There are 10 hidden switches. A switch that is on adds its own fixed numbers to the row, and there is some noise. The rows also spread widely along 15 directions, which tell nothing about the answers.
In the rows, zero is written as 128.
Some rows, each with its switches (1 for on, 0 for off) after it:
[169 161  98 106  95 112 126 117 157 120 109 109 128 118 126  95 145 151
 104 132 132 148 134 123 116] | 1 0 1 1 1 0 1 0 0 0
[111 186  95  95 125 151 176 119 122  93  62 109  99 104 154  87 158 134
 105 165 187 137 149 144 121] | 1 0 1 1 0 1 1 0 0 0
[147  74 141 118  92 142 141  84 101 114  44 146 150 140 154  61 147  96
 166 103 141 157 164  81 150] | 0 1 0 0 0 1 0 0 0 1
[111 153 162 166 126 189 137 135 106 100 141 139 154 101 106 142 160 125
  63 149  93 148 129 148 112] | 0 0 0 1 0 0 0 0 0 0
[223 123  85 152 110  87 130 171 191 145 109 122 140 123 122  94 171 109
 107 129 179 122 173 175 106] | 0 0 1 1 1 0 1 0 1 1
[132 128 111 126  92 126 107 139 152 110 118 166 159 161 106  87 105 141
  85 132 136 153 117  72 135] | 1 0 0 0 0 0 0 0 0 0
[109  69 109 153 104 102 121 125 117 161  61 140 155 132 158  92 131  86
 151 116 125 133 129 103 152] | 0 0 0 1 0 0 1 0 0 1
[148 121 135 149 118  73 174 170 188  90 119 103 135 122  88 127 145  76
  90 168  94  91 106 132 109] | 1 0 0 0 1 0 0 0 1 0
[150 142 126 132 113 124 109 124 133 114 114 109 125 117 131 108 122 141
 121 125  89 147 121 125 133] | 1 1 1 0 1 0 0 0 1 0
[116 121  82 108 154 123 125 146 122  96 106  99 115 107 113 116 115 130
 104 114 160 128 142 134 170] | 1 0 1 0 0 0 0 0 1 0
[138 160 154 143 121 159  80 127 140 112 131 144 178 114 129 102 128 144
  84 127 130 147 131 116 136] | 1 0 0 0 0 0 1 1 1 1
[151 208 182  81 152 146 117  97 140 109 129 132 140  76 179  79 158 163
 136 140 136 113 147 106 121] | 1 1 0 1 0 0 0 0 0 0
[170 149 142  99 164 122 125 177 155  92 127 156 157 114 108 117 108 138
 113 149 184  84 136 114 191] | 0 1 1 0 0 0 0 0 0 1
[ 93 168 116 120 101 139 118 101 151  97 111 110 105 108 150  70 122 156
 105 144 103 158 138 145  98] | 1 1 0 1 0 0 0 0 0 1
[153 163 136  84 144 126 125 168 153 114 127 149  76  92 109 100 133 160
  73 128  52 134  84 153 123] | 1 0 1 1 0 0 0 0 0 0
[108 143 161  92 109 150  88  61 133 109 128 108  94  93 164  40 112 149
 116  95  69 157 156 156 102] | 1 0 1 1 0 0 0 0 0 1
[137 144 127 102 114  76 118 154 172 131  96 152 166  71 142  78 149 119
 127 147 116 111 104  98 144] | 1 0 1 1 0 0 0 0 0 1
[ 71 155  89 132 109  73 181 143 149  93 130 116 123 157  97 117  72 140
  83 167 151  81 121  63 145] | 0 1 0 0 0 0 0 0 0 0
[205  99 172  78 101 119  85 165 142 156 156 155 175 112  96 138 146  97
 132 126 143  59 128 102 165] | 1 0 1 1 0 1 0 0 0 0
[ 85  53  89 130  90 129 135 104 123 131  80 130  98 205 109  96 146 109
  85 107 114 161 127  98  97] | 0 0 0 1 0 0 1 0 0 1
[135 124 136 120 106 112 135 112 132 117 104  92 150 102 121 132 126 102
 139 140 127  95 128 125 156] | 0 0 1 0 1 0 1 1 1 1
[157 152 125 129 117  82 145 131 152  87 124  92 148  53 105 123  97 161
 124 129  63 128 112 120 184] | 0 1 0 1 0 0 0 0 0 0
[ 99  68  95 151 135 111 136 146 119 124  87 114 137 109 110 128 167  96
  89 115 100 137 117 140 138] | 0 0 1 1 0 0 1 0 1 0
[166 124 156  97 123 128 115 104 147 102 122  82 158  92 120 157 132 123
 162 139 121 117 125 132 173] | 0 0 0 1 0 0 0 0 0 1
[151  92 132 119 117  94 163  78 111 120  68  84 100 137 139  94 163 120
 132  88  84 145 145  96 125] | 0 1 1 0 0 1 1 0 1 0
[170 116 125  96 153 126 118 123 133 122  98 135 124 160 126 101 130 139
 126  94 165 135 141  88 159] | 0 0 0 0 0 0 0 1 1 1
[ 88 148 100 122 154 165 115 177 112 140 102 168 115 130 147 123 129 123
 108 159 169 111 113 143 141] | 0 0 0 0 1 0 0 0 1 1
[130 138 136 163 124  77 139 123 165 125  95 133 136 157 163  42 119 114
 105 122 134 118 157  82 107] | 1 1 0 0 0 0 1 0 1 1
[130 128 116 138 135 121 128 145 126 131  99 106 145 119 130 144 167 111
 120 135 128 143 123 114 138] | 1 0 0 0 0 0 0 0 0 1
[157 117 136 139  81 140 171 117 109  81 107  98  93 123  75  88  86 106
  91 107 101 122 170 134 146] | 1 1 1 0 0 0 0 1 1 1
[160 126  82 116  62 104  96 154 169 169 167 135 142 150 100 127 150 136
  92 137 169 105 154 133  95] | 0 0 1 1 0 1 0 0 0 0

New rows, each followed by its switches (1 for on, 0 for off):
[144 134 130 137 111 153 106 142 134 108 105 150 150 120 124 105 124 150
 100 132 118 155 130 136 150] | 0 1 0 0 0 1 1 0 0 1
[118 168  99 111 100 134 115 157 155 132 123 138  69 103 137  91 113 161
 101 153  84 124 109 185 101] | 0 1 0 1 1 1 0 0 1 1
[124 151 134  90 107 166 123 123 127 133 107 136  88 155 133 133 123 137
 122 159 125 129 103 137 121] | 0 0 1 1 0 0 0 0 0 1
[109 154 113 130 141  80 149 171 183 110 138 121 114 116 123  82 139 122
  76 156 144  83 149 136 100] | 1 1 0 1 0 0 0 0 0 1
[127 126 103 129 102 134 125 120 148 112 125 125 122 153 112  99 110 136
  96 128 146 133 143 125 116] | 0 0 0 1 0 0 0 1 1 0
[106 121 116 114 128  87 128 128 122 149 140 110 121 127 126 105 139 132
 104 110 138  80 150  95 126] | 0 1 1 1 0 1 0 1 1 0
[ 94 141  96 162 112 115 165  92 115 101  56  91 168 120 159 109 109 117
 147 154 167 149 141  93 169] | 0 0 0 1 0 0 1 0 0 0
[132 145 141 148 114 121 137 116  97 140 117 112 115 120 125 140 106 138
 120 118  52 138  96  96 149] | 0 0 0 0 1 0 0 0 1 0
[144 118  70 132  62 151 110 147 141 145  92 168 132 146 109 113 156 138
  97 140 136 174 114 120 109] | 0 0 0 1 0 0 0 0 1 1
[195 151 139 114  81 174 116 139 110 141  84 162 153 139 115 139 134 132
 123 142 135 142  99  88 159] | 1 0 0 1 0 0 1 1 1 0
[ 90 105 146 186 112 113  86 162 173 159 119 156 144 139 160  81 158  81
  91 149  72 136 108 154  64] | 1 0 0 1 0 0 0 0 1 1
[128 137 132 109 140 138 142 135 124 111 130  81  99 146  86 205 122 138
  97 153  98 104  80 127 156] | 0 0 0 1 0 0 1 0 1 0
[110  75 140 144 130 120 153 125  93 140  83 127 134 147 112 141 165  94
 102 106  77 132 106  91 136] | 0 0 0 0 0 0 1 1 0 0
[120 108 110 113 148  96 146 134 151 112 141  87 110 150  96 144 137 125
  94 127 133 104 132 123 127] | 0 0 0 1 0 0 0 0 0 0
[154  96 129 146 130 155 131 128  87 104 112 105 154  99 108 119 125 102
 119 101 144 137 178 155 174] | 0 0 1 0 1 1 0 0 0 0
[108 108  86 145  75 107  85 127 136 163 154 148 146 147 121  92 100 145
  96 104 125 134 144 102 118] | 0 0 0 1 0 0 0 0 0 0
[153 149 141 134 113 121 125  88 156  93 107  76 181 145 144 108 156 128
 128 149 192 134 177  93 127] | 1 1 0 1 0 1 1 0 0 1
[157 142 124 156 102  94  97 140 173 138 125 129 141 141 144  89 112 139
 117 132 102 137 123 112 115] | 1 1 0 1 0 0 0 0 1 0
[109  93 102 135 105 134 153  86  91 116  86 116 105 153 117  88 115 133
 104  86 101 172 145  87 135] | 0 0 0 1 0 0 0 0 0 0
[136 155 161 110 108 139  66 118 148 144 152 100 135 130 153 128 120 135
 138 150 130 100 134 141 122] | 1 1 1 1 0 1 0 0 1 1
[188 130 127 129  78 172 130 123 117 138 105 135 145 168 128 128 143  90
 140 144 210 117 174 112 125] | 1 0 0 0 0 0 0 0 1 0
[157 114 153 118 119  56 121 133 158 127 148  95 141 131  91 145 142 126
 104 117  52  99  90  64 134] | 1 1 1 0 0 0 0 0 1 0
[132 143 148 109 156 126 104 150 136 144 120 146 148 130 146 113 155 124
 115 135 128 111 108 102 126] | 1 0 0 1 1 0 0 1 0 0
[ 91  84  98 130 142 136  93 129 126 120  81 125 136 145 133 105 153 124
 104 107 109 177 105 110 128] | 1 0 0 1 0 0 0 1 1 0
[150 147  91 124 125 105 156 161 148 145 102  87 104 126 152 121 163  82
 141 163 196  89 170 180 105] | 1 0 1 0 1 1 0 0 0 0
[119  92 120 179 113 123 150 146 121 130 121 105 151 111 101 146 185  84
  87 131 101 134 142 152 107] | 0 0 1 1 0 0 0 0 0 0
[140  69 153 134 146 103 123  91 127 109  82 118 146 135 151  46 163  96
 126  77 111 145 166  83 123] | 1 1 1 1 0 0 0 0 1 0
[146 137 151 105 152 131 100 138 164 114 130 128 104 185 145 101 112 133
 117 141 143 115 130 131 118] | 1 1 1 0 0 0 0 0 0 0
[111 137 146 145 156 146  93 131 136 107 109 135 194 144 150 119 150 132
 107 151 163 137 126  87 145] | 1 1 0 1 0 0 1 0 0 0
[128 107 172 178  98  99 147 138 161 123 115 112 168 118 126 117 171  53
 112 157  82 111 130 131  93] | 1 0 0 0 0 0 0 0 0 1
[117 127 138  98 145 101  33 143 181 124 177 134 125 116 125  97  91 173
  82 103  49 137  83 137 132] | 1 0 1 0 0 0 0 0 1 0
[204 128 171 123 144 101 139 155 153 105 131 155 145  79  94  81 162 136
  81  99  77 116 136 111 140] | 0 1 1 1 0 0 0 0 1 1
[183 132 160  94 119 128 110 113 150 126 111 139 147 122 134  78 171 114
 121 109 145 122 154 105 116] | 1 0 1 0 0 0 0 1 1 1
[123 104 113 117 130 159 153 143 120  60  62 111 139  90  96 120 149 104
 103 147 140 134 129 139 173] | 1 1 0 1 0 0 1 0 1 1
[151 132 115 140  82 158 129  93  86 135  53 127 124 120 159  81 122 116
 152 115 113 178 135 106 141] | 1 0 1 1 1 0 0 0 1 0
[129 104 121 146  47 140 109 143 125 137 128 107 114 126 108 136  78  96
 124 148  95  91 133 171 141] | 1 1 0 0 0 1 1 0 1 0
[145 133 128 122 102 131 123 130 130 112 101 108 162 110 115 121 154 112
 117 146 136 140 131 115 141] | 1 0 1 1 1 1 0 0 0 1
[124 158 131 101 111 145 102  95 152  81 128 107 151  90 125 104 147 165
 100 134 117 171 136 140 128] | 0 0 1 0 0 1 0 0 0 1
[146 126 147 126 109 135 102 116 133 127 120 124 140 127 123  94 130 123
 109 108 109 137 137 106 127] | 1 0 0 1 0 0 0 1 1 1
[138 134  86 100 111  94 121 181 132 177 153  92  72 160  95 171  92 127
 110 135 147  69 122 129 149] | 1 0 0 1 0 1 0 0 0 1
[147  88 128 158 133  91  90 139 180 137 121  85 151 128 143 128 185 107
 120 127  88 140 128 166  95] | 1 1 0 1 0 0 1 0 0 0
[147 114 160  97  88 118 123 109 146 146  97 146 128 104 154  93 144  98
 148 141  92  91 108 127 121] | 0 0 1 1 0 0 1 0 1 0
[147 108 165 141 125 138  91  89 149 110 124 115 147 119 149  78 148 134
 124  99  78 157 148 140 105] | 0 1 0 1 0 0 0 1 1 0
[184  83 124 153 142 155 122 177 118  90  48 168 193 153 107 127 142 104
 129 133 158 176 112  83 199] | 1 1 0 0 0 0 0 0 0 0
[122 169 143 102 118 146 121 124 126 101 102 168 126 159 153  50  71 149
 117 143 160 121 138  78 147] | 1 1 0 0 1 1 0 0 0 0
[162  99 117 115 135  98 148 185 158 113  91 118 111 172  87 135 114  91
 104 149 152  98 106 111 161] | 1 0 1 1 0 1 0 0 1 1
[153 133 127  89 127 117 116 120 147 137 119 118 112 145 140  88 142 126
 122 116 159 113 154 122 113] | 1 0 1 1 0 0 0 1 0 0
[170 133 134 129 102  97 130 101 162 149 113 111 110 158 144  97 139 132
 119 117 113 128 137 110  99] | 0 0 0 1 0 0 1 0 1 1
[156 116 129  76 101 188  72 128 111 148 146 157 120 111 124 123 122 141
 133 115 146 114 145 162 147] | 0 0 0 1 0 0 0 0 0 0
[136 115 117 107  95 126 134 111 126 108 106 112 143  92 114 119 127 120
 132 130 119 127 131 127 157] | 0 0 1 1 0 0 0 0 0 0
[144 118 117 137  72 149 146  85 116  94 110  93 161 102 106 135 151 111
 126 131 134 146 157 120 137] | 0 0 0 0 0 0 0 0 1 0
[148 104 167 113 127 126 136  42  84 124  93 114 131 116 144  52 154 128
 125  53  86 159 168  60 129] | 0 0 1 1 1 0 0 0 1 1
[104 136 110 154 108 160  85 109  74 179 104 135 145 187 163 143 102 154
 150 125 158 155 128  64 157] | 0 1 0 1 0 0 0 0 0 1
[129 175 165 132 148  94  97 160 151 164 116 158 166  59 194  64 143 113
 140 132 123  88 133 121 134] | 1 0 0 0 0 1 0 1 1 1
[122 134 101 151  81 125  84 143 112 156 128 131 174 123 121 139  95 132
 125 127 132 140 121  85 171] | 1 0 0 0 0 0 0 0 0 1
[164 108 124 137 144  91 165 153 132 121  76 133 126 159 129  84 130  91
 115 113 157 113 146  78 148] | 1 0 0 0 0 1 0 0 1 0
[ 86 113 117 150  92 116 141 111 111 128 124 129 157 120 127  97 127 112
 113 130 136 105 160  88 129] | 0 1 0 1 0 0 0 0 0 0
[139 144 165 144 103 111 140  83 103 172 126 106 142 116 164 123 154 107
 143 116 109  90 151  90 115] | 0 0 0 0 0 0 1 0 1 0
[ 72  81  96 192 135 100 146 101 119 106  73  55 167 168 131 143 177  97
 107 131 127 169 137  84 119] | 1 1 0 1 0 0 1 0 0 0
[ 68  75 130 161  92 137  83  93 103 138 119  92 143 151 156  98  77  86
 152 123 127 115 163 135 141] | 1 1 1 1 0 0 0 0 0 0
[ 84 143 111 176 160 158 116 119 116  93  96 118 123 145 147  93 162 156
  65 114  95 210 130 119  97] | 1 1 0 0 0 0 0 0 1 0
[128 125 151 171 155 109 103 142 166 128 120 112 143 162 151 104 127 105
 106 136 119 133 126 122 112] | 1 0 0 1 0 0 0 0 1 1
[139 130 139 155 129 152 128 113 112 128  85 128 131 137 157  86 145 125
 119 124 131 151 157 137 122] | 0 1 1 1 1 0 1 0 0 1
[137 148 106 135 179 102 100 156 173 130 129 138 165 144 158 102 146 148
 110 134 196 128 145 112 131] | 0 0 0 1 0 0 0 0 0 0
